The first 7 rows are patterns. Each new row is the sum of 2 different patterns, raised or lowered, with some noise. Before adding, each is slid sideways (what falls off one end comes back at the other), maybe read backwards, and multiplied by a number that may be negative. Names go in the order of the patterns.
Known rows, each followed by the names of its patterns:
[-14,-7,11,4,-20,-21,20,9,-7,4,7,9,6,-13,15,-8,-13,9,19,9,4,-4,-11,-7,-3,20,4,-20,-6,18,0,20,-5,-6,-2] => j_803
[10,18,-5,-2,-6,19,16,16,19,-12,8,14,-2,-2,-13,-12,9,-8,-17,3,13,2,-9,11,-8,1,3,-3,-11,-17,-17,1,-12,13,-5] => j_319
[7,-13,-4,-17,12,3,20,-20,15,15,-17,16,4,7,-18,19,-6,12,-4,-4,11,-6,12,20,-20,14,10,-17,-4,-13,14,18,10,19,20] => j_829
[6,11,5,4,-19,11,11,-13,7,-19,13,3,11,-17,-5,1,-5,20,2,5,0,0,17,8,-16,10,1,-17,-19,2,-11,5,-2,11,-18] => j_980
[-2,-15,-8,-10,-13,2,6,9,-2,3,19,-10,9,14,-13,-9,9,9,20,2,4,-9,16,4,0,-9,-10,9,5,-9,18,-11,-18,-17,10] => j_114
[7,19,-6,1,20,19,20,14,-13,14,1,9,-3,2,15,-19,-20,4,-6,-11,9,-13,-16,-4,9,-20,-18,-18,-1,-18,2,-9,12,5,10] => j_571
[11,-12,6,20,12,-8,-20,15,-7,8,15,-20,19,-20,8,6,-17,9,-8,-5,-14,13,-11,6,20,12,-17,-19,-16,10,-9,12,-17,5,9] => j_297

New rows, each followed by the names of its patterns:
[11,13,-15,5,-1,0,-4,-2,-2,22,-24,-37,-26,9,23,17,-4,16,-31,-9,11,14,-33,6,-11,-14,25,-17,28,14,-16,10,1,11,-8] => j_803 j_297
[-38,-10,-47,-9,-46,-38,-51,-23,-58,-37,-16,-62,-48,-56,-28,-16,-31,-36,-53,-43,-40,-57,-24,-3,-30,-12,-28,-48,-4,-32,-36,-33,-21,-11,-11] => j_829 j_571
[-38,-18,-27,-29,-35,-21,-23,-26,-35,-45,-18,-33,-46,-34,-51,-19,-27,-22,-49,-38,-26,-41,-12,-30,-18,-22,-24,-19,-26,-38,-21,-34,-35,-42,-36] => j_319 j_980
[-30,7,26,3,14,6,11,-9,24,2,-6,0,2,-7,-28,-23,-17,10,-10,-12,1,1,6,-13,7,-9,-4,-7,5,-10,-32,-7,-9,11,5] => j_319 j_980
[3,24,2,-8,10,21,11,-9,7,6,21,-14,4,-9,-11,3,-5,14,-15,-13,0,-12,16,-3,10,-12,12,-3,-19,6,26,13,17,4,3] => j_571 j_297
[-17,-10,13,24,1,18,-6,4,33,-1,34,-3,1,19,9,20,9,26,-10,18,-6,-18,-9,20,25,21,-5,21,-8,24,10,0,-11,14,7] => j_319 j_297
[15,13,-3,26,-13,7,5,-5,16,-7,13,-14,6,-16,16,22,9,-15,-19,-18,15,0,22,-11,11,25,10,0,18,16,10,3,-8,31,0] => j_114 j_297
[41,10,21,35,16,34,23,15,10,28,21,30,33,37,3,9,3,21,9,28,9,25,24,33,9,26,42,31,8,3,36,11,22,31,6] => j_319 j_297
[-3,0,-7,-4,5,-25,-2,-6,-23,-30,-20,-30,-4,-19,8,-26,3,12,-9,-7,-27,13,10,-5,10,-31,6,3,-3,-23,-22,-16,-6,-1,-19] => j_319 j_980
[-8,5,-16,10,6,14,-15,6,14,-14,19,3,17,2,7,-2,5,13,17,3,17,10,-10,0,2,12,6,-2,21,10,1,2,-4,6,0] => j_319 j_829
[-5,4,-4,-2,5,-13,-7,-7,2,0,-3,-23,-22,-28,-2,15,1,-29,-11,-3,-4,-17,3,-14,5,4,-29,18,-27,-3,6,1,11,-19,-16] => j_803 j_297
[-10,-7,1,2,-6,-14,1,-12,-1,4,19,18,12,13,34,-3,15,30,10,14,22,6,31,8,16,-1,20,21,-4,-11,2,10,4,8,13] => j_114 j_571
[8,8,-6,20,-26,-31,18,-8,8,-20,-8,5,-13,21,2,25,-17,-9,-3,0,-15,6,3,7,-6,14,5,20,-17,-17,2,-3,-1,-10,-6] => j_803 j_297
[0,8,14,12,19,4,-3,-7,1,25,10,-6,24,1,10,-2,5,10,9,-3,23,24,-2,1,11,19,10,6,9,1,5,-5,20,30,5] => j_803 j_980
[-18,-11,3,-9,20,2,-25,19,-2,3,21,-9,-14,-21,28,-16,1,-9,12,-4,2,0,32,-1,27,-4,-34,-10,-2,-1,28,12,24,8,21] => j_829 j_297
[53,40,38,31,20,36,14,41,19,20,48,22,8,24,8,19,31,26,4,23,34,21,22,8,24,21,16,30,50,45,28,35,53,29,38] => j_114 j_571
[-26,-13,-20,8,5,-8,20,20,-3,-24,-7,-16,5,-1,13,-34,6,-2,-19,17,-6,-10,-21,14,-6,6,-13,-16,-7,-17,10,15,-32,12,-2] => j_803 j_829
[14,11,7,30,-18,7,10,-12,8,-10,11,-13,-2,-16,-7,14,16,-19,-11,-12,6,-9,18,-7,21,10,24,11,22,9,14,11,2,7,9] => j_571 j_297
[-13,18,10,23,-4,20,7,15,-19,-13,-17,-2,-22,11,-10,-16,-13,-13,-18,15,-3,5,-13,-7,5,-18,22,26,-13,15,2,-5,14,8,7] => j_571 j_297
[-3,-11,19,-31,-10,-8,23,-24,13,15,-28,7,-1,10,-7,-14,-12,2,28,19,11,6,-2,-6,-1,-26,18,10,-23,20,10,-8,-4,-15,-13] => j_829 j_114
[10,8,18,7,6,-4,13,5,-4,8,11,24,-1,22,7,2,20,-11,28,7,0,29,3,13,16,21,1,11,0,-9,-7,20,27,12,-6] => j_114 j_297
[3,12,-21,0,-16,0,-13,-25,-19,19,-9,-12,5,21,-9,5,-1,-11,-21,25,-3,-10,3,-3,24,-18,1,24,8,28,-9,-5,5,18,10] => j_980 j_571
[-5,16,9,5,1,-14,10,12,9,-13,10,-11,17,17,4,8,17,-9,-9,18,19,-14,-4,-2,4,-2,-1,8,7,-9,2,23,-6,-4,-9] => j_803 j_980
[18,24,28,22,7,2,0,11,29,22,-8,8,29,19,36,6,7,17,-5,13,32,26,-6,-1,37,26,14,24,19,19,15,5,25,-1,9] => j_803 j_114
[-5,21,16,2,-1,-8,-3,-18,22,-13,-17,11,18,10,28,13,18,25,10,-2,23,14,0,13,-4,14,15,31,11,30,-2,29,4,1,2] => j_319 j_980
[13,3,3,-21,11,-2,5,-7,13,8,-12,-1,7,1,-12,-2,-9,1,2,4,-3,-10,10,0,-14,8,-1,-13,-3,0,13,14,14,12,5] => j_829 j_114
[-14,19,17,-19,-18,10,-13,-14,21,2,33,6,-27,25,37,15,14,-14,-3,3,30,31,7,5,-16,19,-25,-6,2,7,9,-2,5,33,-25] => j_803 j_319
[-22,18,-5,1,-24,-11,-16,-15,-13,12,-15,-21,-18,17,6,-25,5,9,-5,5,-31,17,-12,-11,-9,9,4,-6,4,-14,-9,-9,12,10,-19] => j_803 j_980
[4,-13,-4,4,4,-6,-13,6,-18,-11,9,11,2,-9,-8,-17,-7,-13,13,0,-20,-5,10,-6,19,-16,-6,0,-10,-14,8,6,-20,-20,20] => j_803 j_114
[-2,8,35,26,4,9,27,27,14,14,27,7,9,25,31,14,11,6,-3,7,16,20,7,-8,19,23,16,35,3,4,12,5,18,17,19] => j_803 j_114
[-18,5,-12,-13,-7,-28,0,-19,-22,-28,-46,-19,-14,-15,-50,-14,-27,-11,-18,-34,-23,-17,-11,-19,-47,-22,-34,-17,-40,-12,-43,-33,-11,-16,-38] => j_319 j_980
[-13,7,-6,7,-24,-18,5,10,-12,12,12,-5,-6,4,-1,8,-3,-6,-13,-13,12,-4,6,-29,4,-16,12,1,-22,1,7,12,-1,-22,12] => j_980 j_114
[3,-19,-10,4,1,-4,14,2,-11,-6,3,2,3,-10,25,25,6,-2,6,13,9,3,11,-11,-2,-10,15,21,-3,-4,11,9,12,0,-3] => j_803 j_319
[7,-26,-25,-6,-7,4,-13,-22,-2,-23,-15,2,4,-18,-4,-4,-17,-26,4,-15,-2,10,-25,8,5,17,1,-9,-14,-7,12,-2,-7,0,-26] => j_319 j_829
[-4,-22,6,-5,-17,7,2,-4,20,-7,7,-17,-8,20,12,22,-19,-2,0,11,13,-15,8,-6,8,-11,-20,-8,-18,-14,-7,-4,-32,-27,5] => j_980 j_571
[1,17,-2,-6,-6,-10,-2,2,5,12,7,-10,-6,-2,11,-11,-7,7,-11,3,2,16,-7,7,5,1,9,4,1,-6,-2,16,5,-1,13] => j_829 j_114
[-21,-3,8,-11,11,0,15,12,3,-3,-7,0,10,0,10,2,-10,5,6,-18,4,0,-24,-9,-5,5,-3,-23,-24,-22,-14,-4,-13,-8,-24] => j_803 j_571
[6,2,10,-15,-5,0,13,-17,5,14,2,5,8,3,25,-5,6,5,-11,6,3,20,-18,5,-8,12,19,-8,2,17,20,16,-4,10,1] => j_319 j_980
[11,1,15,9,12,11,4,-6,1,16,21,6,15,10,23,10,-3,27,-4,10,9,18,18,5,16,6,0,-2,19,17,-8,2,18,17,16] => j_803 j_297
[13,13,8,1,31,36,28,0,17,15,6,1,9,4,4,-14,18,20,-24,-23,-7,3,14,-14,5,-5,5,19,-6,36,20,-9,16,31,-3] => j_803 j_571
[2,-14,16,1,-6,-17,0,-4,13,17,3,-4,-4,-9,2,3,-12,-4,-14,-9,6,-1,11,14,-14,-5,4,24,-17,0,-3,-10,6,-10,-8] => j_803 j_980
[6,13,11,-26,-7,-1,12,2,-21,9,-15,0,18,-9,17,-8,-17,-5,21,-9,-1,2,4,-7,-3,6,12,-14,0,2,-7,9,13,-2,5] => j_803 j_297
[13,-9,26,-21,0,27,-31,27,-14,-6,-7,-4,14,14,-17,-24,-1,5,-5,2,-20,23,-8,-3,-14,4,25,26,-8,-9,5,14,-22,9,-9] => j_829 j_297
[-20,-15,-14,15,-5,4,-12,-2,5,-2,-1,-21,-15,16,-9,9,-8,7,-12,21,13,-6,-19,2,-7,-15,-10,7,-15,-17,-32,6,-7,-10,5] => j_980 j_114
[11,-15,-16,8,-20,7,5,0,-2,16,18,-6,4,19,13,-9,20,21,17,-4,-10,24,14,3,32,1,0,8,39,-13,16,-3,-13,22,-10] => j_980 j_571
[26,-6,1,22,0,25,40,45,57,28,18,46,8,23,27,25,32,22,14,47,16,38,30,35,14,47,1,7,58,-6,13,4,30,37,43] => j_319 j_829
[7,12,29,44,38,10,37,23,4,3,-5,30,8,-25,31,16,-6,26,-5,-7,18,10,13,-21,3,12,11,-6,16,32,-6,36,17,34,-11] => j_829 j_571
[-11,-2,11,-5,4,8,-7,-9,1,14,-12,-15,2,13,-8,1,2,19,10,14,11,8,1,-2,20,25,16,6,-2,16,10,13,2,3,6] => j_803 j_571
[13,39,0,4,39,25,18,43,14,20,19,11,1,18,3,11,39,28,37,-3,8,-6,24,2,14,21,-11,6,29,28,6,33,0,15,23] => j_829 j_114
[-1,-12,-1,9,8,0,14,-15,-3,12,-15,4,-19,-15,4,-16,-5,1,-3,-13,-12,8,-14,-8,-6,1,-16,-10,-19,4,-3,10,-14,-8,2] => j_319 j_297
[0,-5,2,-23,-15,-4,-13,-16,17,-20,-13,-11,16,-12,-10,-26,-13,-22,7,-17,17,6,12,1,26,-10,-4,28,7,29,4,-19,15,-9,18] => j_571 j_297
[3,7,19,-1,25,-5,3,29,2,8,-8,12,24,-1,5,13,14,2,36,17,8,-4,32,4,1,7,2,-2,4,-15,9,15,16,32,-4] => j_829 j_980
[-16,11,-9,-26,9,-2,-14,-7,-5,-10,-23,-9,-16,-14,-13,-9,-22,-16,-19,4,-20,-6,0,-13,-9,-5,-10,2,-11,-12,-5,12,1,1,-20] => j_803 j_114
[9,3,-20,-1,3,-19,-25,0,-5,3,-9,11,-20,2,7,0,-5,-24,-2,6,-17,9,-19,13,8,4,-17,-9,7,2,19,8,-4,1,5] => j_319 j_980
[-12,-21,-32,-11,-21,-29,-18,-15,-28,-23,-23,-24,-24,-35,-33,-27,-29,-10,-40,-35,-34,-6,-26,-21,-16,-38,-30,-27,-22,-15,-36,-25,-17,-16,-19] => j_980 j_114
[-4,6,20,0,-9,12,20,5,0,-2,32,17,12,23,-3,2,16,24,29,-2,6,-1,22,-10,-12,-12,2,12,14,14,23,-10,4,29,1] => j_803 j_319
[-5,-2,13,-4,15,1,-4,-1,19,-1,-3,9,-7,9,-1,4,-2,-2,-3,11,-9,-3,16,16,-3,17,-6,-4,-12,17,-3,-11,-5,-4,8] => j_980 j_114
[6,-17,-3,1,19,0,16,20,18,2,10,20,29,15,15,-6,4,13,13,12,-4,19,-14,0,15,-10,1,15,4,-2,-8,18,-9,-2,-12] => j_980 j_571
[-22,-15,-25,-5,-40,-30,-15,-19,-21,-35,-32,-13,-31,-13,-11,-6,-16,-40,-27,-13,-33,-35,-31,-15,-16,-5,-15,-16,-39,-15,-19,-36,-8,-23,-18] => j_803 j_829
[-9,-14,1,-21,-6,10,-11,-2,-4,13,9,0,22,13,-6,19,21,6,-5,17,0,-8,19,18,11,0,0,8,3,-4,-14,-8,-7,0,15] => j_114 j_571
